There are 4 ways to turn a row about zero (a turn may also mirror it). The second row of each pair is the first, turned, with some noise.
(in the rows, 100 means zero)
Known pairs, each followed by its turn:
[134, 95, 89, 102, 99]
[97, 105, 89, 111, 66]
Z_403

[106, 88, 106, 123, 107]
[95, 103, 110, 125, 100]
Z_403

[64, 113, 117, 81, 90]
[113, 98, 113, 68, 130]
Z_403

[100, 90, 104, 103, 74]
[82, 98, 98, 96, 78]
Z_90

[110, 108, 110, 118, 81]
[113, 103, 126, 92, 105]
Z_703

[96, 82, 107, 71, 112]
[87, 113, 89, 128, 114]
Z_90

[79, 102, 131, 87, 112]
[100, 135, 89, 120, 107]
Z_703

[78, 111, 126, 85, 116]
[101, 137, 90, 97, 120]
Z_90

[102, 105, 90, 136, 95]
[130, 82, 108, 86, 108]
Z_703

[92, 52, 112, 65, 113]
[61, 134, 102, 97, 136]
Z_862

[81, 81, 90, 111, 84]
[110, 74, 113, 111, 109]
Z_403

[42, 94, 100, 155, 114]
[151, 101, 66, 99, 154]
Z_703

[42, 107, 104, 137, 122]
[145, 114, 62, 101, 140]
Z_703

[80, 141, 96, 96, 69]
[96, 127, 139, 76, 81]
Z_90

[129, 158, 84, 106, 108]
[137, 54, 72, 95, 93]
Z_862

[119, 158, 85, 42, 86]
[92, 108, 57, 28, 76]
Z_403

[116, 73, 94, 102, 104]
[95, 76, 82, 116, 99]
Z_90

[83, 95, 102, 101, 86]
[90, 109, 111, 94, 86]
Z_862

[109, 68, 92, 99, 99]
[85, 103, 123, 106, 122]
Z_862

[123, 86, 95, 114, 100]
[105, 76, 116, 108, 96]
Z_703

[69, 91, 109, 86, 118]
[70, 120, 84, 108, 89]
Z_862

[127, 95, 101, 85, 80]
[115, 101, 111, 77, 123]
Z_862

[95, 104, 108, 95, 88]
[90, 111, 104, 94, 95]
Z_90

[97, 120, 115, 100, 76]
[86, 101, 122, 75, 94]
Z_403

New pairs, each followed by its turn:
[105, 42, 94, 107, 97]
[81, 64, 111, 130, 131]
Z_703

[101, 99, 86, 114, 90]
[100, 89, 116, 99, 94]
Z_862

[92, 73, 50, 65, 112]
[42, 78, 105, 81, 124]
Z_862

[105, 102, 140, 104, 81]
[99, 119, 139, 89, 89]
Z_403

[87, 110, 106, 123, 126]
[81, 113, 100, 116, 126]
Z_403

[109, 49, 86, 119, 109]
[107, 66, 64, 124, 84]
Z_90

[144, 82, 106, 90, 93]
[115, 116, 98, 110, 55]
Z_403

[158, 53, 83, 48, 100]
[87, 95, 113, 71, 186]
Z_862

[109, 66, 95, 123, 92]
[107, 84, 115, 133, 87]
Z_403

[111, 99, 85, 110, 66]
[91, 72, 110, 99, 75]
Z_403

[87, 92, 107, 102, 50]
[74, 109, 102, 87, 60]
Z_90

[53, 94, 101, 106, 104]
[69, 117, 97, 108, 67]
Z_862

[95, 108, 97, 93, 42]
[67, 107, 126, 87, 62]
Z_90

[85, 114, 87, 106, 106]
[92, 85, 92, 104, 80]
Z_862

[89, 104, 99, 102, 74]
[96, 109, 109, 83, 115]
Z_703

[98, 119, 116, 104, 116]
[109, 113, 98, 83, 122]
Z_90

[81, 87, 87, 158, 97]
[142, 74, 100, 93, 139]
Z_703

[90, 77, 74, 109, 115]
[124, 89, 87, 124, 90]
Z_90

[122, 65, 88, 100, 88]
[84, 71, 90, 120, 82]
Z_90

[125, 118, 86, 85, 112]
[93, 113, 72, 92, 81]
Z_403

[107, 94, 97, 82, 103]
[118, 104, 93, 93, 95]
Z_403

[107, 76, 150, 134, 118]
[121, 144, 104, 148, 106]
Z_862

[79, 70, 120, 121, 89]
[115, 95, 139, 119, 113]
Z_403

[86, 78, 63, 130, 98]
[132, 81, 93, 115, 64]
Z_90

[106, 115, 81, 99, 92]
[87, 86, 88, 91, 94]
Z_403

[112, 108, 108, 83, 100]
[106, 115, 96, 87, 88]
Z_403

[87, 126, 99, 83, 64]
[81, 121, 131, 89, 81]
Z_90

[102, 134, 107, 125, 44]
[82, 98, 131, 48, 63]
Z_90

[105, 73, 139, 116, 123]
[96, 93, 51, 90, 120]
Z_90

[90, 68, 92, 102, 48]
[122, 58, 133, 99, 82]
Z_403

[139, 76, 110, 113, 81]
[102, 104, 118, 123, 59]
Z_403

[57, 145, 92, 89, 90]
[118, 146, 136, 88, 89]
Z_90

[98, 94, 132, 107, 101]
[85, 110, 76, 84, 106]
Z_90

[48, 49, 59, 92, 96]
[146, 43, 93, 120, 137]
Z_403

